There are 4 ways to turn a row about zero (a turn may also mirror it). The second row of each pair is the first, turned, with some noise. The first 40 pairs use one turn. New pairs use 3 turns, one after the other, and a turn may come again.
Known pairs, each followed by its turns in order:
[ 10  -8  -4  -6 -14  -3 -13 -18  13]
[  2  17  -7  16  -5 -22   5  -2   4]  (1)

[ 10 -14  16   1  14   2 -31  20 -16]
[ -4 -18   5   2  25  14 -30 -16   1]  (2)

[-19 -13   7 -15  -2   7  -3 -35  12]
[-28 -23  11   9  -7   6 -21 -18   6]  (0)

[ -2   1 -12   8  14  -9  -6   7  -9]
[ -1  10   1 -10  -4 -15  -1 -11  -1]  (3)

[ -8  -7  11 -11   3   9  -4   6  21]
[  7 -17  -1  -4  -1 -20  12   1  -1]  (1)

[  6  12  -2  -6  10  -7  25  14 -11]
[-17  -1  -4   2   0   2   9 -25 -18]  (3)

[-11  -1  -4  20  -6 -19   7  24  -9]
[-13  33  -6   0   8  -8   2  -9  -1]  (3)

[-12  -5  -4 -10 -23   4  11   7   2]
[ 5 12  7 20  8 16  9  1  1]  (3)

[14 31 -9 10 -3 13 16  6 -1]
[-15  -6 -16  13   5 -23  20   9  16]  (2)

[  7   1 -15 -11 -17  -8   6  -7  -8]
[-2 14 -1 21 -5 11  6 -4  1]  (1)

[ -8  -9 -26  26  12   0  -7 -13   4]
[-13  18   7 -16 -17  -8 -14 -16 -13]  (1)

[  4   9  15   7   5  -3  13 -24  -8]
[  2  23  -2  -4  14 -18   8  -7  -4]  (2)

[-7 26  8 14 -4  9 21 16  4]
[ 24  -9   2 -12  15  21  -4  -2 -21]  (1)

[ 11   3 -21   5   6 -11  -2  -9  16]
[-12   8  -8  10  -2 -11 -10 -20 -12]  (1)

[ 4  5  4 -8 10  0 -1  2 16]
[ -4  -5   1 -14 -10   2   6  -4  -7]  (0)

[17  5  7 12 -7  5  7 -3  1]
[ -3  -6 -13  -6  10   7  -4   9 -13]  (3)

[ 8 -3 -4  6  0 15  5 11 -1]
[ 3 -2  6 -1 12 -3  9 12 -3]  (0)

[  9  16  -8   8  28 -26  -1   8  -7]
[-23 -10  -1   1  15  11 -31  -9   0]  (1)

[  1  -7   7  -1   8   8  -9 -18   0]
[21  5  2 -2 10 -5 -8 -2 -7]  (2)

[  2   1  -8  11   4 -13 -14 -10   5]
[  0   3  -5   2  -3 -15   3 -21   2]  (0)

[ -5  -5   1 -12  -1  -1   5  14  15]
[  3   0  -8   0 -14  17  -2  -1  10]  (2)

[ -1   6   4  13  -7 -15  -2  -7 -16]
[-16   5  13  -7  10  -5   8  -2 -10]  (2)

[ 12  10 -11   4   6   5  -7  -4  -4]
[ -5   8  -1   0   4 -16   6   0 -10]  (0)

[ -7 -14  16 -22 -13   0   8  -3  18]
[ -9 -16   7 -16  -3  20 -18   3  15]  (0)

[  3  29  -5   7 -15   0   9  -5   8]
[ -8  -2 -33  -8   6  -6  -2   8  -7]  (0)

[ 18 -22  11 -25  15  -6  -1 -19 -14]
[ -1 -19   5 -28 -21  21   9  -6  11]  (3)

[  6  14  -3  -7  16  -1 -23   2 -15]
[ -2  25   6   2  -2  -3   3 -11 -23]  (0)

[  9  -5 -11   0  -2  11  16  -5  -9]
[ -2   6 -11  -1 -13  15   9  -7   0]  (1)

[  1  12   5 -23 -12   2  -1  -3  -1]
[  7  -9  -3  15 -17  10  13   6  -6]  (3)

[ 12  -6  -8 -28 -25 -41   3 -19  13]
[ -9  10  -9 -23 -20 -17 -37  -3  31]  (0)

[ 11  -5   8 -12 -14  35  12 -18 -17]
[ 27  -1  11  14   2 -20  14 -25  16]  (2)

[-12   9  -4   5  -5 -13 -25  -6 -13]
[ 12  16 -17   1 -19 -14  -1   3   9]  (3)

[  9 -27   6   0  21  16 -13  -6  16]
[ -1 -17  27 -20   3  -1 -16  12  12]  (3)

[ -4   8   9  -3   2  -3 -10  14   7]
[-7 -1 -6  0  9 17 -2  4  6]  (2)

[ -2 -10 -15   0   1  -1   6   8  11]
[ 3  6 14  0 15 -4  7 -2 -1]  (3)

[-16  -2 -16  -7   8  -6   6   5 -22]
[ 17   4   8  21  -6  -4 -15   9  -9]  (0)

[ 22 -13   6  14   4  11   0 -20   0]
[ 19  -6  -9  -7  12 -23   1 -12 -11]  (2)

[ 18   1   6  -2  -2  16   0 -20  -2]
[  8  11 -27  -2  -9  -1   0   4   8]  (1)

[ 20 -24  -1 -10 -14   0  19   4 -14]
[ -5   7  -8   4  -4  18  27 -10  21]  (1)

[ 14  -7 -20   2   8  -7  13  10  -3]
[-15  -9  -7  -2 -19 -15 -12  -2   3]  (2)

New pairs, each followed by its turns in order:
[  2  14   3   4 -14  -6 -20  -9   5]
[ 13  12 -10   5  -7  -6 -20  -2   3]  (1) (3) (0)

[  2   0  -2 -21   5  -8  -2   1  -3]
[ -3 -11  -3  -1   4 -10 -17   4  -6]  (1) (3) (1)

[ 16   9 -11   2   3   2  13 -12 -26]
[-8  4  4  7  9 33  4 12  1]  (1) (1) (1)

[ -6  -1  37   7 -23   4   3  11  16]
[ 39  10  -1   6   3  22   5   2 -14]  (2) (1) (3)

[ -7 -24  11   8  13 -13   7   6  -5]
[ -2   9  10 -12  -6  -2 -31   9  -3]  (2) (0) (1)

[  6   5   6 -14  14  15   0 -18 -13]
[  2  -6 -20  -2  12 -12   1 -20 -12]  (0) (3) (0)

[  6 -14  -4  -6  -2  20  11  -1   4]
[ 18  -5  -9   5   2  -5   7 -15   8]  (0) (0) (2)

[-15 -10 -10  -9   4 -15  10  -8   2]
[-14   5   1   2   0 -20  -2  -6  14]  (3) (1) (0)

[-20   5   5  16  10   5   3  14  15]
[  3  -4 -17  12  -2 -24 -12  11   6]  (1) (2) (1)

[-3 -3 -7  6 23 -9 -9 18  2]
[ 13 -21  -8   7  -2   6  -2  16 -12]  (3) (2) (1)

[-16  -3  -7  -9   6   4 -16  13  -3]
[ -5 -14  -4   1 -12  10  -1  20   7]  (0) (1) (2)

[  9  -3  -4  -1 -12   1  25  20  22]
[  1   2 -30  -8  -7 -14  22   3  -1]  (1) (2) (3)

[17 24 15 17  2  4 -8 23  8]
[-3 16  1 -6  9  2  8 -9 40]  (2) (0) (1)

[ -3   6   4  14   6 -14  -1 -24  33]
[ -1  -1 -37  10  19  12   1  14   0]  (0) (1) (3)

[ 11   4   7  15  10  -4   9 -15  -7]
[ -4   8   3  14 -16   4 -16 -12  -5]  (1) (0) (0)

[-11   1  15  22  -6  15   9 -10 -13]
[ -2  -3  18   9   1  14 -30   1   3]  (2) (2) (1)

[-11   2  24  11   2  -3  21  -5 -16]
[  4 -13  -7   3 -20  19   6 -19 -13]  (0) (1) (3)

[  8  -1 -10   6  -3  13  15 -16   6]
[ 14  20  -4  -5   7   9   0 -12  -4]  (0) (1) (2)

[ 12  25   2  -9  -4 -23  -5  12 -14]
[-29   3  18  14  17  -8   6   1   8]  (0) (2) (3)

[ -5   3  18 -20 -12 -14  -2   8   9]
[-12  13  -5 -13   3  12  -9  20 -15]  (0) (3) (3)

[  8  11 -17  -5   0  -5 -12   3  19]
[  8 -11  -8 -10 -15 -18  -6  -5  -7]  (3) (1) (1)

[ 1 16 33 17  3 -4  3  6  7]
[24 -9  4 20  5 10 -4 11 19]  (1) (0) (1)

[ -3 -15  -8  -6   0  -2  -6  30 -14]
[ -4  -6  28   9  -9  13  -6 -14   3]  (0) (3) (2)

[ 26  -2  -9  12 -14 -12  -1  14  11]
[ -1 -10  20 -14  -8  16   9  -3  21]  (0) (0) (2)

[-4 -4  1  1  6 -4 14 -6  6]
[-5 -8  5 -3  2 -1  0  4 11]  (3) (3) (3)

[-10  -7   7  20  25  22   9 -18  14]
[-13 -19  38   0  -3  -7  -6  -5  18]  (2) (2) (1)

[-16   4   0  17   0  12   3  14   0]
[  2   9  -2   6  -3 -11  -8 -21  12]  (0) (2) (0)

[  3   1   3  -3  10  19  -1  -6 -11]
[-2  3  8  4 14 14 -1 15  5]  (1) (2) (3)

[ -1  16   6  -2  -8 -12 -18  10  10]
[-16   7 -18   8  11   2   4 -10 -13]  (3) (0) (1)

[  1   8  10  -7  15   7 -28 -24   6]
[ 23   7 -18 -23   4   8 -10   9  18]  (3) (0) (2)

[ -1  -4  -7   8  -4  -4   4   1 -13]
[ 1 -1  9 15  0  1 -7 -3 -2]  (1) (0) (2)

[ 24   5  -1  -7  -7  -9 -13   6 -12]
[  2   6  14   2   3 -11   3 -20  17]  (2) (1) (1)

[  0  -5 -16 -10  -5  -7  -4  -3  -4]
[-15  -5   4  -5  13  -5   4  -3  -5]  (2) (1) (3)

[14 -7 -3  0  7  6  2  1  2]
[12 -1  0 -6  6 -4 -1 11  0]  (3) (0) (1)

[  1  -9  -4  11  17  -3   5 -16  13]
[  5   4 -25  -3   3  -1  10 -10   3]  (1) (1) (0)

[ 11 -20 -17 -13  10  10   4 -20 -13]
[-2 -5 29 -3 19 15  5 13  8]  (3) (3) (0)

[-24 -10  16  -6  -1  -1 -22 -14  -7]
[ -9 -21  -9 -13  -2  -6 -21 -17  12]  (1) (1) (1)

[  3  17   1 -11  -5   7 -19  24  -2]
[  1   9   7   6  23 -23   8   1   2]  (2) (2) (0)

[-12   5  -1   1   0  -8 -10   8  -5]
[ -2  -4   2  -4   0   7 -16  -7  -4]  (2) (0) (3)

[  9 -27  -2  -8  -1   8  15  21  -4]
[ -4   5  -3 -14   1  -9  -5 -32  17]  (2) (2) (2)

[ 19  12 -15  -4   0   9  29  12 -15]
[-21   2  -6  16  15   8  12   5 -25]  (3) (0) (2)

[ 20 -15   2   5   7  -4  10 -33  -3]
[ -8 -14  21  -9  12 -28  -2  -5   9]  (0) (0) (0)

[  2   2   1 -10  11  11  -1   2   0]
[ 8 -6  5  8  3  2 11  4 -1]  (0) (3) (2)

